Every row belongs to one group in each of 3 separate groupings. Each group adds its own fixed numbers to the row, and there is some noise. The rows also spread widely along 11 directions, which tell nothing about the answers.
In the rows, 128 means zero.
Some rows, each with its group in each grouping after it:
[126  94 167 104 164 118 126 104 158 127  88  95 104  88 121 113 133 111
 112 158  91 124  94 182 100 111 103 106 193]
z817 z404 zas
[147 133 136 159 121 122 138 103 137 135 132 137 145 151  94 117 101 124
 101 117 110 124 135 123 125 133 136 106 150]
z829 z23 zas
[165 137 150 149 136 117 116  85 136 148 126 111 127 142  85 144 137 130
  86 126  97 115 104 153 107 121 125 108 181]
z870 z259 fol
[137  85  68 152 133 142 110 121 125 133 133 115 156 223  63 118 116 127
  59 141 184 117 164 100 133 121 160 106 149]
z829 z404 fol
[177 141 117 170 143 135 125  79 137 141 118 118 145 196  78 175 122 125
  79 131 117 102 135 120 109 130 136  99 176]
z870 z23 Zisap
[185  93 122 108 143 103 123 110 112 154 147 108 130 122 114 102 152 118
 121 141 105 105 123 151 115 104 132 128 135]
z284 z259 Zisap
[180 128 115 120 187 116 136  98 121 156 111 133 115 145 115 182 142 107
 113 151 103  93 154 137  90 144 125 107 179]
z817 z259 nunov
[181 113  88 115 138  95 184  69  75 117 152 115 165 164 109 149 100 105
 106 151 109 113 174  86  99  83 118 120 132]
z284 z259 nunov
[168  98  75 165 132 123 155 127  97 142 130 149 164 180  98  87 100 132
  99  95 139 114 186 126 134 138 147 103 121]
z829 z404 Zisap
[153  82  99  85 129 100 150 134 104 144 144 112 115 109 122  81 136 113
 105 133 143 125 124 154  97 113 116 120 141]
z284 z259 nunov
[161 129  95 152 127 128 146 100 121 142 129 115 138 176  69 157 122 117
  67 121 129 122 144 121 111 117 141  95 156]
z829 z23 nunov
[ 90 127 176 150 165 122  82  99 192 134 157  81 142 125 103 155 132 130
  94 193  81 130 100  89 133 109  92 152 169]
z870 z404 nunov
[172 119  16 143 138 139 162 151 126 167 113 147 135 203 108 131 132 135
  99 123 120 118 183 145 118 147 123 141 138]
z284 z23 nunov
[159 135 139 162 125 119  97  82 161 157 104 120 162 178  91 126  94 102
 115 137 129 139 118 129 144 130 188  82 131]
z284 z404 fol
[161 124 128 123 168 118 138  95 121 134 130 129 144 155 113 140 111  97
 119 161 131 103 146 106 113 140 135 106 167]
z284 z404 fol
[114 112  90 134 159 145 125 129 136 133 144 125 137 173  89 148 125 119
  72 159 139 111 154  85 108 139 116 143 171]
z829 z23 fol
[169  91  99 133 148 120 129 100 106 133 137 109 145 171  76 119 137 126
  79 131 131 103 140 117 113 104 133 111 148]
z284 z259 Zisap
[181 154 104 126 132 109 118  67 138 176 107 109 132 155 158 188 121  73
 132 183 131 138 116 130  78 126 158 118 151]
z870 z259 fol
[143 112 145 129 102 110  98 124 145 172 138 103 114 111  97  85 134 120
  76 104 162 140  85 166 113 132 152 100 141]
z870 z404 fol
[152  69 133 116 159 111  99 118 142 115 170 104 151 155 109  97 136 132
 138 194 108  93 149 116 151  97 119 135 150]
z284 z259 nunov
[209  89 102 139 140 115 112 105 112 138 155 123 149 184  85 128 146 124
 114 154 128  85 168 133 135 100 166 119 135]
z829 z23 zas
[151 157  95 118 126 118 136 135 140 176 151 147 124 143 143 146 112  93
 124 139 156 124 146  99 107 178 131 123 134]
z284 z23 nunov
[173 121 101 127  93 103 132 115 112 179 136 124 130 142 119 101 118 112
  90 100 171 138 130 149 105 135 159 105 121]
z870 z404 fol
[143 133 145 126 143 111 128 104 133 145 151 115 136 129  86 141 122 110
  89 135 111 115 119 102 117 127 126 117 150]
z284 z23 nunov
[183  69  84 118 151 127 106 149 148 155 132  98 124 163 104  87 187 151
 123 166  91  96 137 191 149  91 114 154 152]
z284 z404 zas
[176 122 134 143 137 107 139 101 132 154 119 135 138 135 132 113 112 113
 122 124 122 117 137 153 112 144 141 106 150]
z870 z404 zas

New rows. What belongs after each?
[163  79  62 125 127 126 133 118 129 128 117 109 148 203 103 101 120 116
 105 159 163 124 153 147 124 108 145  96 150]
z284 z259 nunov
[138  95  67 114 113 135 179 123 128 105 124 116 135 176 115  94 110 124
  90 144 133 126 151 141 107 114  88 118 172]
z284 z23 zas
[172 107 163 135 146  99 136  96 123 129 150 120 148 124  86 119 128 141
 113 119  62 103 152 142 142  92 116 107 145]
z817 z404 nunov
[155  92 142 138 134 125 111  96 126 122 130 110 142 174  63 107 116 114
  75 134 169 111 122 143 127 119 166  60 171]
z829 z404 fol
[155 110 162 145 143 107 140  82 118 107 146 135 173 150  91  95  86 128
 125 129  91 110 149 111 142 112 126 105 153]
z284 z259 fol
[143 112 135 108 103 118 134  98 137 137 133  79 123 118  95 113 129 108
  82 139 120 139  85 148 104  92 120 102 154]
z284 z23 Zisap
[138 128 146 184 168 131 118 100 166 131  95 119 150 151  61 129 128 156
  95 117  30 118 116 165 143 120 110 117 184]
z284 z259 nunov
[137  84 186 157 126 103 121  91 136 112 114 120 158 111  88  40  87 146
 114 103  96 129 111 184 141 113 140  84 165]
z870 z259 fol
[195 135 106 135 155 103 162 102 113 160 140 135 139 134 125 142 140 125
 126 130  52 103 158 130 117 117 109 153 136]
z284 z404 zas
[ 86  90 136 134 124 121 100 122 152 143 119 105 127 124  91  77 114 133
  66 121 155 147  94 136 110 129 132 124 155]
z870 z259 fol
[148 120 133 156 151 126 104 112 146 163 126 106 138 135  98 130 141 127
  94 134  86 124 116 133 128 114 140 129 139]
z829 z404 Zisap
[117 154 150 129 122 122 108 113 171 152 175 115 140 129 139 138 114 102
 119 166 121 131 113  66 130 144 104 136 137]
z284 z404 Zisap
[130 115 131 120 120 120 143 122 150 131 139 132 140 126 142  98  88 105
 137 155 128 136 143 130 125 140 127 100 151]
z829 z23 nunov
[214 161 153 164 120 120 121  91 154 166 116 126 133 154  90 128 138 132
 123 106  62 113 104 203 143 126 150  75 164]
z284 z404 fol
[137 181  99 129  94 133 163 113 129 156 164 126 116 151  99 168 117 109
  55 100 140 128 118  83  91 150  94 115 150]
z284 z23 Zisap
[190 138 129 120 103 118 137 137 121 158 179 143 103 127 113 115 152 124
 109 110 133 101 129 151 113 147 120 108 152]
z829 z23 zas
[126 129 111 122 119  79 143 115  98 169 184 143 154 107 138 112 100  99
 106 117 129 135 154  37 109 124 133 182  66]
z284 z259 zas
[175 140 124 115 119 116 112 146 141 168 200 142 131 140 151 104 134 115
 151 145 137 100 151  94 144 158 119 139 111]
z284 z404 Zisap
[205 110 143 134 119  96 134  89 114 157 117 128 136 119 131  86 121 120
 142 115 101 126 121 204 111 118 158  95 149]
z870 z259 fol
[106 126  79 153 158 142 132  88 150 134  98 101 161 184 111 166 105 112
  85 174  96 141 133  80 109 107 109 149 154]
z284 z259 Zisap
[149  92  75 121 120 115 118 130 127 170 134 114 137 145 134 100 124 112
 101 139 167 129 146 118 103 124 148 145 115]
z870 z23 Zisap
[150 119 132 157 149 121 110 120 129 156 139 134 146 152  79 115 123 127
  90 113 118 111 139 123 136 139 152 115 138]
z829 z404 fol
[170 126  87 141 104 109 134 124 126 164 152 143 149 171 119 104 114 119
 114 114 147 126 160 110 137 134 148 127 102]
z284 z404 zas
[172 146 112 174 115 140  96 138 157 165 167 148 135 196  83 134 143 139
  91 114 147  99 147 118 151 160 146 109 143]
z829 z404 zas
[129 139 158 153 161 119 136 124 163 143 116 157 138 116 126  99  95 128
 138 118  77 123 126 146 136 174 112 111 167]
z284 z259 nunov
[184 174 125 171 123 124 119 105 143 172 157 140 145 176  80 153 135 137
  96 106  80 109 135 120 143 137 127 121 140]
z284 z404 fol
[152 138 136 135 132 120 124 107 151 172  98 109 110 101 130 128 139 113
 119 136  64 146  82 194 100 122 128 116 171]
z829 z259 fol
[173 126 117 177 123 140 110  99 155 134 149 130 160 208  86 129 115 144
 105 136 122 100 154 122 149 128 133 101 157]
z870 z23 Zisap
[205 128 100 145 145 124 156 108 102 143 120 143 133 175  67 128 134 131
  93  94  99  91 153 165 119 135 137  99 168]
z284 z23 fol
[156 120 142 129 130 118 124 123 146 143 161 112 131 133 115 119 132 121
 119 151 109 117 124 140 135 120 123 103 152]
z829 z404 nunov
[187 109  87 124 166 115 128 137 113 173 120 173 148 175 147 101 102  90
 150 132 196  92 184 110 124 195 183  96 125]
z284 z404 Zisap
[ 99 117 184 169 141 132 113  94 155 101 143 117 157 145  40  93  97 152
  70 112  84 116 103 112 152 117 106 103 180]
z284 z259 fol
[158 135 100 127 106 116 151 143 132 157 147 159 117 140 148  93 108 121
 116 106 171 125 147 149 108 184 120  97 156]
z870 z259 nunov
[142 109 146 146 154 119 143 114 123 116 145 147 155 149  76  88  99 141
 106 114 103  96 156 116 142 138 116 116 161]
z284 z23 fol
[157 135  79 155  82 110 146 100 126 155 138 117 161 168 125 127  97 112
 110 130 116 160 147 120 123  99 150 114 103]
z829 z259 nunov
[201  98  97 126 124 102 184  90  81 101 143 133 160 179  98  98  98 124
 122 120 122 105 176 142 122 104 125  73 154]
z284 z259 nunov
[167 132  93 153 112 134 126 116 136 150 142 138 140 192  87 126 118 132
  86 116 152 111 152 128 121 144 138 108 156]
z870 z23 fol
[155 116 119 142 148 117 123  97 144 145 106 137 145 169 144 127  91  88
 131 162 181 119 150 118 110 159 167  91 156]
z870 z404 zas
[125  98 141 116  99  97 134  98 121 129 158 112 153 115 138  75  87 113
 120 141 144 146 124 118 115 103 128 123 128]
z870 z259 fol
[110 109  85 147 141 137 132 152 133 145 149 142 137 165  96 104 120 139
  66 117 154 116 158  93 124 153 114 144 144]
z829 z404 zas
[162 147 124 146 120 110 163 107 123 151 153 155 148 126 141 127  98 113
 135 123  79 120 162 106 119 135 118 142 127]
z829 z23 zas
[165  72 145 128 123 130 132 116 146 108 112 118 130 143  86  68 124 145
 118 126 104 108 136 205 138 101 119  80 176]
z817 z23 zas
[163 120 104 121 127 120 145 118 118 153 139 137 137 143 122 122 117 119
 113 123 117 118 166 117 113 126 122 126 126]
z817 z23 Zisap
[ 94 137 144 161 132 145  83 130 191 156 145 124 139 150  99 125 120 138
  87 129 108 133 121  95 150 142 109 133 140]
z817 z404 Zisap
[203 119  78 132  99  93 139 102 106 168 155 117 158 174 117 117 118 107
 123 130 139 128 161 121 137  95 170 107  85]
z284 z404 nunov
[162 151 135 146 110 110 156  82 132 135 140 141 150 145 131 125  91 111
 129 126  96 127 135 117 120 132 119 109 142]
z284 z259 zas
[209  85  78 126 114  96 174 101  86 143 104 136 154 152 118  77 105 108
 135 109 126 121 165 174 113 100 169  98 117]
z284 z23 zas
[155 138 165 128 121 117 131  98 151 118 181 122 146 142 123 142 104 104
 138 173 116 115 139  98 135 125 123  97 162]
z829 z23 nunov
[136 109 137 123 151 120  80 139 177 186  99 116 104 107 110 124 141 111
 114 139 124 132 106 173 121 143 155 119 144]
z817 z23 nunov
[122 137 120 177 140 139 103  98 197 158  88 118 141 160 134 140 114 127
 121 166  84 143 114 148 121 134 120 142 168]
z870 z259 zas
[136 140  88 145  75 131 128 133 156 165 135 135 124 158 132 102 112 113
 101 116 159 152 122 137 118 146 135 110 134]
z829 z259 zas
[139 149 137 102 109 111 125 109 162 183 118 106  90  87 166 142 133  80
 112 150 144 151  73 156  72 149 131 125 155]
z870 z23 zas
[137 106  99 124 116 129 139 122 138 137 123 112 129 152 122 103 113 118
  94 136 156 130 127 141 102 130 123 113 156]
z870 z23 Zisap
[119  62  98 136 154  95 148 135  96 148 109 135 148 102  87  46 116 142
  80  81 101 130 140 140 119 112 129 162 109]
z284 z259 zas
[132 116 186 144 189 101 144  64 106 107 148 119 152 111  80 144 112 136
  81 135  59  92 136  92 104 113  89 141 187]
z870 z259 fol
[145 132 139 142 186 119 125 136 121 174 115 164 115 102 106 122 126 118
 103 102 105 103 134 139 103 187 146 129 161]
z829 z23 fol
[195 124 108 124 148 103 118 113 133 189  97 136 136 133 150 111 125  93
 160 141 109 128 132 173 121 143 177 118 126]
z284 z404 fol
[177 141  78 121  98 126 129 121 157 161 161 107 119 173 157 153 149 122
 131 178 117 125 135 142 110 118  96 137 153]
z870 z259 nunov
[148 144  75 135  62 140 122 157 163 179 161 138 114 158 133  98 142 152
 105 106 121 140 137 148 136 130  92 133 120]
z817 z259 Zisap
[141 118 116 136 126 137 143 128 128 123 154 127 133 168  62 102 127 149
  71 108 116 105 137 130 128 127  97 115 173]
z284 z23 fol
[131 138 148 155 152 140 126 113 152 139 136 130 121 132 101 133 135 144
  85 116 102 105 112 137 106 160  84 118 192]
z870 z259 Zisap
[158 114 101 129 111 124 117 131 143 162 145 112 133 148  98 104 138 128
  97 124 119 124 122 140 129 120 132 128 126]
z284 z23 Zisap
[138  82 106 124 163 135 122 153 129 132 138 136 126 146 103  67 141 145
 106 125 127  94 142 145 130 151 102 128 171]
z284 z259 Zisap
[166  91  73 142 107 122 127 125 141 150 129 126 149 176 118  92 123 147
 129 136 104 134 169 162 145  94 129 122 118]
z817 z259 nunov
[195 116 157 118 175  83 170  56  74 136 129 112 149 105 130 149 110  95
 115 136  97 101 145 112  81 108 135 105 148]
z870 z404 Zisap
[178 138 151 151 140 130 119  90 162 136 136 120 140 161  89 145 131 126
 117 150  81 102 122 143 136 121 127 106 173]
z284 z23 zas
[185 131 144  93  92 100 127  83 126 154 150  74 111 110 112 128 158 105
 103 151  90 137  71 170 102  74 123 106 154]
z284 z259 fol
[111 130 102 142 103 122 156 102 145 127 139 111 156 159 113 117  95 116
  88 138 110 152 129  94 125 105  99 134 132]
z284 z404 zas
[175 150 103 136 158 123 132  97 116 148 168 160 148 187 120 180 122 121
 125 154 113  86 193  65 116 142 112 142 146]
z817 z259 fol
[171  98 131 120 157 113 109  94 129 135 124 128 135 164  96 150 120  99
 110 158 163  98 155 109 111 125 166 101 151]
z817 z23 zas
[120 131  76 113 119 120 191 115 111 139 122 135 138 131 160 108  86 102
 108 125 129 148 143 105  84 148  89 131 144]
z284 z259 Zisap
[210 140 155 154 133 106 154  78 108 139 127 151 157 139 116 126  94 102
 140 108  94 103 151 144 122 141 169  67 145]
z829 z23 Zisap
[161  99  72 134 168 124 124 120 113 160 123 117 129 177  92 152 152 113
  75 147 146 102 153 113 102 127 144 138 147]
z829 z404 zas
[185  90 104 126 168 113 160  96  89 132 110 116 139 146 101 120 130 117
 107 139  99 106 154 163 102 110 134 109 167]
z829 z404 fol
[138 108 146 125 124 125 133  99 139 118 140  99 126 128  97 113 123 126
  81 138 130 118 110 136 104 119 108 101 181]
z870 z23 Zisap
[171 131 153 126 112 104 110 126 152 173 147 137 118  92 163  94 132 109
 158 139 101 131 107 167 120 141 141 122 133]
z829 z259 zas
[180 103 132 134  89 115 101 106 146 138 169 119 155 172 121  88 105 117
 134 148 168 116 145 123 142 119 163  91 125]
z870 z23 Zisap
[134 119  41 125  93 121 166 133 128 151 142 118 137 170 130 110 118 126
  96 130 125 149 151 127 113 112  96 143 126]
z284 z259 nunov
[168 128 128 131 153 106 160  87 116 140 110 142 136 127 118 147 107 106
 115 123  97 114 156 129  98 122 130 118 152]
z817 z23 zas
[144 124 138 150 181 106 131 101 113 151 136 143 164 135 108 131  96 107
 108 125 110 102 159  62 125 152 145 135 119]
z284 z404 Zisap
[126 107 113 128 139 120 149 112 117 122 143 137 147 158 109 107  90 118
  91 135 160 113 159 100 103 145 120 120 163]
z870 z23 fol
